Every row belongs to one group in each of 4 separate groupings. Each group adds its own fixed numbers to the row, and there is some noise. The rows also spread widely along 11 directions, which tell nothing about the answers.
Known rows, each followed by its group in each grouping:
[-18 -17  -3  40   4 -24  -9  30  15 -13   7 -33  34  62  11 -10 -30 -32
  10 -23  30  29  37  -6  -5  15 -13  22   2  -1  -7   5  24  -4 -14  -9
  33  19] -> (0) somim bogen Z392
[-24   7 -23   4   7  11   0  -6  -2 -29 -25 -32   9  25  23   8 -17 -30
  15 -21 -22   1   1 -21  -1   7 -13   9 -31   9 -39   3  28   5  17 -12
   4  -3] -> (2) nok fozo Z925
[-21  23  -3 -11  -2   7   5  32 -11 -39 -44  -1 -12   7  18  -8   6   0
   9 -10  -2 -16   2   2 -11 -22 -20 -21  25  10  20  -8 -27  28  23 -10
 -31   4] -> (1) dure Mudi Z290
[-14   3 -30  -9   1 -21  18 -13  15   8  45   5  31  72  -5 -31  45  -2
  29  22  11  -4  44  12 -10  43 -22 -15 -11  22  -2  23 -22  22 -27 -28
 -15   7] -> (2) puve Mudi Z961
[ -7   4 -29  -2  23  37   6 -13   3 -39 -26  -6 -21   9  16 -10  -2   4
   2 -39 -12 -12   1  -1 -10 -27   3 -17 -27  -8 -31 -32  -5  18  23   5
 -15 -21] -> (0) nok zeto Z211
[-30   4   3  19  13 -38 -17 -12  -8  22 -10   3  38   0 -13 -23  23 -29
  20  26 -37   0  13 -16  15  24 -19  16 -14  22   1   2  20 -16   8 -16
  -3  30] -> (1) dure Pob Z925
[-18  15  -5  19  31  44  -4  18  -6 -18   8  -8 -20   4  17  10  -7  11
 -15 -16  10  -9 -16 -10 -18 -40  14 -16 -23   2 -21   2 -14   9  10  -9
  -8  -1] -> (2) puve zeto Z89
[ -1 -20  38  44   7   6 -20  45   5   5  30   7   9  12 -11  -8 -16   8
 -14   4  41  36   5   8 -11 -18  22   7  23  -6   4   3   1   3   1   1
  21  18] -> (1) gada bogen Z89
[  9  -8  14 -41   1  25  -5  42  -3 -26   3   5   9  21  -1  20   4 -17
  28   1 -37  -7   5  19  -3 -30 -40  12  55  30  22 -14 -40  38  -1  -5
 -24   5] -> (0) gada fozo Z211
[ 30 -12  28 -18 -38  12 -13   3  14 -12  -6 -20 -16 -60  -9  34 -13  -6
 -19  26 -56  21 -44   5 -11  15   3  37   7   5  -9  28  17   6  11   1
   9   0] -> (0) ren Pob Z290
[-19  -5  -6  15   2 -12 -13  -2  -1 -25 -24 -12  14  24   8 -25 -11 -21
   4 -20  17   7  11  -1  -7  16  -1   1 -13   0 -20 -10  24  11  14  -3
  12   9] -> (2) somim bogen Z961
[-23   3  -6  38  12   1  -2   8   0   2  11 -10  -2  14   3   4 -14  10
 -14 -10  19   8   1  -6  -3 -13  12  -4 -15 -16 -16  14   4 -11  12  -8
  12   2] -> (0) ren fozo Z392
[  0  -5  11   9   3  -4 -16  22  -5   5  14  -6  13   8 -11  15 -18 -19
   1   9  -8   4 -13   8  -7  -6 -15  20  14  18   1   8  -6   1  -4 -13
   8  20] -> (2) gada zeto Z961
[ 21   3   6  20  -6   3 -14  27  -9  -5   8 -11 -27 -45 -18  32 -30   8
 -20  -3 -22 -22 -29  18 -13 -19  -8  16  30   6  23   2 -21 -13  -5  -6
   2   8] -> (0) puve bogen Z925
[  8 -14  13  37 -18 -25 -17  -1  10  26  28  -6   9 -18 -26  -7   8   0
  -8  35 -13  16  -7   4  -3  24   2  18   1  10  21  28  18 -21 -20 -13
  12  20] -> (0) puve bogen Z211
[ 15 -10 -12  18   0 -27  -5 -10  -5  17  27 -14  -3 -11 -17  20 -25  -5
 -10  -2 -27   3   8   5  10  -2  -7  31   0  -4 -17  -2   0 -27  -4   2
  13   4] -> (1) nok bogen Z89
[-19  14 -23   7  14   0  13  16  -9  17  42   9  -8  43  -2  20   4  24
   8   2  16 -23  16  15  -5 -20 -20 -17  16   5   4  25 -55   8  -8 -26
 -26  -4] -> (1) somim fozo Z925
[-40  12  -7  15  21 -19   1   3  -9  11   3  18  22  25  -2 -29  37  -3
  16  14  -6   3  31 -14   9  -2 -14 -15  -6  10  -4   0 -11   7  12 -17
 -22  16] -> (1) nok Pob Z89
[ -4   8 -28  21   0  10  19   4   4 -20   5   2 -19   5  12 -29  39  26
  -7 -17  13  -6  26   4 -23 -12  10 -33   1 -19  11 -12 -28   7  11  -2
 -18 -10] -> (1) ren bogen Z89
[ 18  -1 -18  -2   5  24  -9  10   6 -23  19 -25  -8   8   5  21 -22  -8
  -8 -10 -25 -12 -19  10 -19  -9 -10  10  -5   7 -13   5 -23   2 -11  -3
   1  -2] -> (0) somim Pob Z961
[ -7  14 -22  18  27  16 -18  16 -13 -29  -9 -30  -1  11  10  14 -39 -19
   0 -18 -10 -33 -18  -5 -19 -17 -20   4 -15  16  -6 -13  -1  -9  -4  -3
   8  16] -> (2) puve fozo Z925
[ -8   9   3  29  29  21 -35  61  -3 -44 -22 -18   3  22   9 -20 -21 -11
  -3   2  16 -21 -33  -5 -37 -16 -19 -13   6  33  38 -10 -11  17 -13  -4
   1  34] -> (0) dure Pob Z211
[-29  -1  12  22 -11   0  15  30   9  -6   1   2  -3  33  15  -3  16  11
   1  -3  36  25  17  -6 -15  -4   8 -11  14 -10  -4  30  -1  18  17 -15
   0  -5] -> (1) ren zeto Z392
[-33  14  17  -9   5   1  -1  15 -15   2 -10  18 -13  -5   0   9  16  11
  -3  13   2   6  -3  -5   8  -8  -1  -8  12   7 -14  23 -12  26  25 -15
 -22   3] -> (2) ren bogen Z89
[  4  -1  14  24 -26   5 -18  20   2 -29 -30 -43   2 -25  10  21 -38 -27
 -13  -3 -25  18 -32 -15 -14  14  -1  32  -4  12  -8  16  43  -3   5  -9
  30  13] -> (2) nok Mudi Z925
[  0  13 -41  17  -6  -8   3  -1  -2 -24 -12 -39 -24  -2  11  14 -23  -1
  -8 -17 -15 -23 -14  -5 -16  14 -14   3 -17  -2  -1  21  -3 -13  -2 -19
   2  -4] -> (0) dure bogen Z925
[-26  10  20  25   5  16  -7  24  -5  -6  -5  -9   7 -11  11   4   9 -10
  -4   7 -12  20  -2 -20   2 -21   3   2   2   5  -6  11  10   1  22 -13
  -3  10] -> (2) ren fozo Z89
[-36  16 -49  29  -9 -70   4 -13  -7  -8 -32 -24   8  43   5 -38  11 -13
  12   2  16 -29  21 -21 -13  44 -36 -13 -23  10  20  16  16  -2 -10 -29
  -3  29] -> (2) somim zeto Z211
[-17   3  38  52 -17  -8 -20  33  -6   8  -9 -20  15 -36  -2  15 -17 -20
 -24  17  -9  41 -24 -19  -2  -5  15  23   8   3   4  35  36 -20  19 -22
  17  19] -> (2) gada Pob Z961
[  6 -20  22  12  13  27 -18  58  15 -36  21 -15  12  50  12   0 -23 -11
   3 -12  28  29   2   6 -25 -12   6   9  16  11  -9   1  -6  28  -8   6
  21  11] -> (1) dure Pob Z89
[-20   3  23  49 -20 -30  -7  35  -2   1 -15  -7  15 -15  -4 -18  13 -19
   1   1  -6  26  18  -6  10  -4  -6   8  35   0  38  10  14 -15  18 -20
   3  15] -> (0) dure bogen Z961
[-22   6 -55  33  13 -26  10 -25  11  -4   9 -25  32  43  10 -29  15 -22
  15 -14  -8  -4  45 -16  -8  30 -17  -3 -45  -1  -7   0  10 -21 -11 -21
   2   6] -> (2) gada Pob Z925
[-11 -26  44  15  -5  22  -3  19  17  -5   9   1  26  10   6   0   0 -25
   9  -9  -6  62  23   0  11 -13  19  21   5  -7 -34  -1  31   8  26   6
  13  -5] -> (1) puve Pob Z290
[  6  -6  25  14 -23   1  -7   7  -1 -13 -17 -12 -16 -40   0  19 -21  -9
 -17  -8 -18  20 -26   2   1  -5  15  25  10  -6 -12  11  22  -4  31  -3
  12  -1] -> (2) dure zeto Z961
[-25 -14  60  10  -7   1 -30   3   1   9  -9   3  17 -13 -11   6  -8 -16
  -3  24 -10  57 -15 -17  19  16  27  28 -11   5 -51  30  57  12  28  -8
  23  21] -> (0) puve Mudi Z89

New rows. What belongs after each?
[ -2   2   5   2 -17  -3   1   2   9 -25 -27 -19   2 -23   6  -4   7 -15
  -3  -5 -35  14   1  -7  -3   8  -5  13  -5  -6  -2   3  17   1  20   0
   1  -1] -> (0) ren Pob Z290
[-11  -2 -20  43  -3   2   0 -13  18   1  -1 -35  23   5  19 -17  15 -30
   9 -15 -37  21  27 -28   5  -6  -3  17 -30 -10  -5  -8  30 -28   2 -16
   8   0] -> (0) somim zeto Z211
[ -8  -5 -27  38  -1 -32   7   0   6 -14   7  -6  -6  41   0 -26  -9  12
  -7 -18  52  -8  26  10 -24  22   9 -15 -12 -14   2   5   2  -1  -7   1
  14   5] -> (1) puve bogen Z392
[  0 -17  21   6 -20  -8  -5  20  18 -27  -1  10  14  29  -6 -35  23  -2
   9  13  22  19  11  15 -24  30   3  -5  14  19  18   8  15  38  -4  -4
   2  17] -> (2) puve Pob Z211
[ 10  -4 -10  30 -27 -27   4  18  12 -11  21 -31  -6   9   0   5  -7  -3
  -8   0   3   3   6  -2 -24  21  -6  14   7   2  20  25   7  -4 -20 -15
  18  16] -> (2) puve zeto Z89
[  3  -9  31  43 -22 -27 -18  16   2  22  11 -18  15 -38 -12   0   5 -15
 -14  29 -27  35  -7 -16   1   9   5  31  10   1  13  20  31 -26   1  -8
  23  24] -> (1) ren bogen Z89
[-15  10 -34  -6  25  30   9   6  -2 -34  -6 -19  -8  32  28  11 -10 -12
   5 -34 -16 -12  12  -3  -5 -32 -14  -7 -16   4 -26 -17 -20  15  10  -5
 -21 -15] -> (2) somim Pob Z211
[ -4   1 -27  32  25   1 -14 -12   5  -6  16 -17   5  31   1 -21  -9  -5
  -4  -2  16 -10  -4  -2 -17  12   7  -7 -39   1 -20   6   4 -11  -6  -3
  10   9] -> (1) dure bogen Z961
[-17  11   9 -23  -1  -9  -5 -13 -21   2 -29  13  -6 -30  -6  18   1  -7
   7   0 -47  -8  -6  -2  21 -11 -11  15  10   6 -22  -9  -2   4  36  -9
 -20   1] -> (1) dure Mudi Z925
[ -6  -8  47   4 -20 -34 -32  11 -24  -4 -45   8 -20 -49 -24  15 -40  -1
 -25  18   4   4 -47   7  -1  16  11  25  21   7  -8  16  37   6  28   9
  17  29] -> (1) puve bogen Z392
[  3  -5  26  14   3  53 -11  27  13 -19  -1 -19  18  -7  20  11  -4 -22
   2   1 -32  39  -6 -11  -6 -29   9  13  -6   7 -18  -6  15   5  11  -2
   5  -4] -> (1) nok Mudi Z290
[ -7  11 -50  65  -2 -44   4 -26   5  24  29 -32   3  10  -7 -10  -7  -4
 -17   1  -1 -13   6 -12 -11  21  -6   3 -43  -8   5  19   5 -49 -19 -26
  16  10] -> (2) nok zeto Z961
[  9   6 -24  11  -1 -29  -4   4 -14  -6  -3 -26 -10 -21  -3  23 -31 -17
  -8 -20 -35 -20   3  -2   1 -16 -26  28   9   1  10 -14 -11 -21   1  -5
   6  14] -> (2) gada zeto Z89
[-14  11  30  -2   0  37 -27  47  -5 -61 -58 -18   6 -18  24  -7  -5 -38
   5  -6 -24   5 -32 -13 -24 -14 -11   1  12  28   3 -11  23  33  26   0
  -4  18] -> (2) puve Pob Z961
[-11  13 -19   2 -17 -29   7   8  -9   2  19 -17 -15  22  -4  21  -7  12
  -5  28   1 -15 -16  -2 -16  27 -21  -3   2  17   3  56 -14   9 -17 -30
  -7  12] -> (2) nok fozo Z89
[ -6  20  -5  -5 -15 -20  13  21 -18  -8  -9  13 -27 -23  -3   2  27  21
  -5  13 -17 -20   1   7  -8 -14 -15 -17  41   6  36  13 -43  12  17 -15
 -38   3] -> (1) dure Pob Z89
[-19   7  33   6 -18   1 -12  44 -11 -33 -48  -8 -16 -20   4   5 -18  -6
  -9   3  15   5 -22  -1 -14  -3  -5  -4  26  13  16  18  13  27  23  -7
  -6  14] -> (2) puve bogen Z290
[ -8   9 -49  -9  11 -17   5   4   2 -17  11 -34  -6  51   7  21 -39  -7
  -2  -7   8 -23   0   3 -21  20 -25   2 -27  11 -20  29 -18   7 -23 -16
  -2   5] -> (2) gada Pob Z290
[-16  14 -17  17  -1 -33   4   8 -18  11   7   5 -10  -6 -17   8  -6   6
  -3   3  -3 -21  10  12   2  -2 -25   1  22  10  20   8 -28  -9   0 -20
 -14   8] -> (2) nok bogen Z925
[-37  -1  16  39  17 -36 -15  30  -7  45  35  12  30  40 -20 -12  11  -7
  14  38  21  17  17  -8  14   2 -15   4  15  27  16  34  -5  -8 -13 -29
  -7  29] -> (1) dure bogen Z211
[-17  -5   4  12  -8   7  -4 -18   4 -12 -16  -8   0   5   9 -13  15  -2
   4  10  -4  16  -5 -13  -6  11  16 -10 -22   2 -24  18  35  13  22  -7
  -5   1] -> (1) puve fozo Z211
[-20  -8  29   6  -4  31   5  28   3 -23  -4  -2  -1  23  20  18  -9   1
  -1 -10  20  37   1  -3  -4 -18  20  -2  12  -6 -27  20  10  24  33  -2
  -1 -11] -> (1) dure fozo Z392
[-24   7  -3  25   8  -3   2   2  -1  -1   3  -7  -5  13   8   2  -2  12
 -16  12  17   7 -11 -11 -12   7  18  -9 -19  -3 -18  33   6  -4  12 -13
  -4   2] -> (1) dure Pob Z392
[-10  11   8  38  -6  26   1  20   7  -7  15 -15  15  -8  13 -15  36  -8
  -2  25 -19  14  -7 -12 -20  -9   2 -15  -1  14  34  20   0  -7   4 -24
 -11   6] -> (2) dure fozo Z961
[ -6  -6  39  -6 -11  32 -22  13  10 -23 -10 -13   9  -3  11   5  14  -9
  -4  51 -11  20 -50 -13 -30  32  11  -1 -15  35  -6  48  33  29   6 -12
   4  18] -> (2) dure fozo Z392
[ -2 -16  25  32 -30   2  -1   3  11  -6 -18 -15  13 -27   5  -7  15 -23
   1  -2 -31  53  12 -14   8  -2  11  23   9  -7  -3   0  42  -7  26  -3
   8  -6] -> (1) nok bogen Z211
[ 17 -15 -11  40  15  17 -15  -6  11 -19   6 -23   4  -4   5 -11 -20 -12
  -8 -25  -9   5  -6  -2 -20  -7  17  15 -30 -13 -15 -32  20 -21   7  13
  28   3] -> (1) dure zeto Z925
[ 16  -4 -37  29  -7  26  13  22  17 -53   6 -37 -11  28  30 -13 -12  -1
  -7 -47  18  -5  21   9 -40  -4   1 -12  -3 -14  15 -21  -9   6 -10   1
   9 -16] -> (2) somim bogen Z925
[  6   1 -12  -2   0  39  12  17  19  -5  50 -18  -1  24  13  19   9   5
  -6  15  -9   9  -4   6 -25  -5  -3  -5  -9   9  -1  33 -30   9 -20 -19
 -14 -12] -> (2) somim Pob Z290
[-25  -5  15  -6   5  25   0   5  11  -4   5   8  23  31   7  -9  27 -10
  22   9 -18  33  18  -5  14  -3  -3   2  -4  14 -26   3   6  27  10 -16
 -12  -3] -> (0) nok Mudi Z211
[  7  -2 -29   0 -31   0  15   1  17 -30   0 -40  -7  23  25   3  15  -5
   5   0 -17  14   9 -11 -23  28  -9   0 -12   2  -6  30   8  15  -8 -15
   1 -12] -> (1) nok bogen Z89
[ -4  -2   2  11  -3  16  -6  32  10 -34   0 -23  11  38  20  -6   0 -20
  11  -3   6   9  -6  -6 -27   8 -10  -1  -2  21   5  16   2  21  -6 -16
   6   9] -> (2) dure zeto Z961
[ -7 -15   9  15  13  17  -3  10  10 -13   2   5  17  23   2 -26   6  -9
  10 -13  11  24  27   9  -5 -10   4  -3  -1  -3 -13 -25   4  10   9   8
   2  -4] -> (1) nok bogen Z290
[-13  16 -43  10  -7 -52  14 -50 -15   2 -21  14 -21  -9 -17 -32  26  31
  -1   5   1 -44  10  11  -7  33  -5 -26 -15 -11   9   0 -11  -8  24  -6
 -20   5] -> (1) dure fozo Z925
[-12   0  -4  10  12  16  -5  -8   1   1  15  -6   4   4   1   3   4  -7
  -2  10  -9   5  -3  -6  -7   2   6   3 -21  10 -16  13   7  -2  -1  -7
  -2   2] -> (2) puve bogen Z392
[-30  13   3 -13  13  26  -5  18 -21 -28 -46  -4 -28   2  19  30 -26  -5
   1 -21 -14  -3 -23 -11   5 -39 -10   1   3   7 -39   2  -1  26  38  -7
 -20 -10] -> (1) nok zeto Z211
[ -5  -8 -16 -25  10  20   4 -33   3 -28  -9  -2   5  11   9  -7   6 -13
  11 -16 -20  -2  15   5  -2   9   2   2 -24   2 -41 -17   9  16  15  10
  -7 -12] -> (2) puve bogen Z392
[ -5  -5  17   8   6  10  -5 -17  -4   4   4  32 -10 -10  -9 -18  23  24
  -9   0  12   3  -4  19  -4  -9  24 -13  -1 -15 -20  -9 -10  14  33   3
 -10  -3] -> (1) somim zeto Z961
[-24   9   4  32   2  -6  -8  16  -4  26  19  -3   4   5  -7   1  19   5
   0  43   0   4 -16 -15  -8   4  -7  -8  -5  21  14  49   2  -4 -13 -31
 -15  18] -> (1) puve bogen Z211
[-12 -11  28  11  17  15  -4  39   4  -2  19  16  12  27  -6  -3  -6  -4
   7  -6  23  16  19  17  -1 -30  -3   4  26   8   7 -14 -23  15   8  -3
  -3   8] -> (2) dure zeto Z290
[-28  15 -16  14  24  -4  -6 -10 -13   6   2   1 -13  -2  -3   7  -6  13
 -13   3 -13  -6  -9 -11   7  -8   2  -7 -29  -2 -30  18  -8  -5  15 -14
 -12   4] -> (0) nok Pob Z89
[  4  15 -19 -13   6  -2 -15 -25 -19  -9 -15 -10 -12 -25  -8  14 -11  -3
  -8  18 -42 -35 -42   3  -9   8 -17   1 -20  22 -12   8  -6  -2   9  -6
 -12  11] -> (2) nok fozo Z961
[  4  -1   4  20 -11 -15  10  23  -7   5   9  12  -8 -21 -11   3   7   5
  -3 -14 -13  -5  22  18   5 -38 -13   9  50   0  44 -22 -34  -7  14  -7
 -19   0] -> (2) dure zeto Z211
[ -7   9 -10  47 -13 -21   5  21  10 -22  -1 -17   7   8  11 -39  22   4
  -5   1  18   4  21  -8 -24  12   2 -18   3   1  43  -2   0  -2  -5 -16
   5  19] -> (2) dure Mudi Z89
[-15 -17  24  15   5  -7 -24  16   2 -29 -21 -13  22  27   1 -15 -24 -27
   9  -5   9  27   3  -7  -4  15   2  17  -6  10 -25  -8  42  20  13   5
  27  22] -> (2) nok fozo Z89
[  5   0 -24  35 -18 -30   0  13   3 -37 -18 -29 -11  14   2 -17 -22  -2
  -6 -20  19 -20   8   6 -26  11 -10  -5   6   1  30  -6  12   1  -4  -1
  12  16] -> (2) puve fozo Z211
[-16   1  15  40   2 -22 -28  -6 -11  23   0 -28   4 -31  -9  29 -38 -20
 -19  23 -28  19 -35 -26  17   5   9  36 -26   6 -26  33  44 -36  13 -14
  23  24] -> (2) dure fozo Z89
[ -8  21 -16   4  14  14 -10  -4  -3  -6  -1 -19   9  -7  11   2   6 -11
  -3  25 -36 -21 -24 -16 -15   0 -11  -2 -24  27  10   7  -8  -7  -7 -17
 -10  15] -> (2) dure Mudi Z392
[ -8  14  21 -12  11  32 -28  23 -20 -21 -40 -29  -6 -47   8  54 -50 -29
 -12  -1 -65  -2 -53 -20   9 -37 -17  35   2  23 -23  -1  13  -4  20  -5
   1  10] -> (0) nok Mudi Z392
[ -6 -20  -3  17  26  12  -4 -26  10   8  45  17   7  39 -16 -22   1  21
  -8   3  39  24  11  14  -3  21  34  -8 -42 -11 -55   4   9  11  -1   6
  15  -5] -> (2) nok bogen Z89
[ -8   7  29 -11  -7  23 -12  17  -8  -2   3  -4   8 -24   1  17  21  -7
   1  45 -40  14 -31 -13  -7  -4  -7   6   9  28   4  34   4  18   9 -20
 -14  17] -> (2) gada fozo Z89
[ -4  12  -6  28   8 -36 -21   3 -14 -15 -35  -6  16 -38 -11 -39  12 -22
  -5  10 -37 -21   1 -12  -6   6 -16   5   0  16  44 -35  10 -17   8   1
  -1  38] -> (2) dure Pob Z89
[  8   5   4   9  12 -21 -20 -31 -30  28  -4  18  -6 -65 -34   6  -3  12
 -20  29 -41 -33 -31  12   3 -13   0   8   4   3  13 -16 -11 -29  21  11
  -9  21] -> (1) gada fozo Z392
[ -4  -6  -4  45  12  -3  -9   4   4  14  26  -6  -1  11  -6 -12  -1   8
 -12  10  16  11  -1   0  -9  -3  16  -6 -13   0   1  12   3 -15  -6  -7
   4   5] -> (1) dure bogen Z211
[ -2  13 -26  43   3  15   5  26   9 -12  21 -33   6   7  18  -1   3 -13
  -7 -17 -19  -2  11  -7 -16 -25 -12  -1  -1  -3  21   2 -21 -22 -11 -20
  -3  -1] -> (0) somim Pob Z961
[-11   2  14  -5   7  20  -6   8  -3  -4   3   2  -1 -13  -2  10  10  -5
   2   6 -31  18  -3  -5  13 -17  -4   7   5   8 -19   7  -6  11  16 -10
 -13  -4] -> (0) nok bogen Z89
[ 25   0 -25 -16  17  -6 -13   9 -15 -15  16 -19  -4  -8  -7  26 -33 -21
  -3 -20 -46 -34   6  17   0 -25 -39  29  25  15   9 -37 -38  -9 -16   8
  -4  10] -> (2) somim bogen Z89
[-32   1  24  42  -5   0   4  28  -2 -18 -19   6  -5  -5  11 -21   9   7
 -13 -21  28  33  24  -5  -1 -24  24 -10  17 -17   3  -5   9  10  35  -7
  -1   1] -> (2) somim Pob Z89
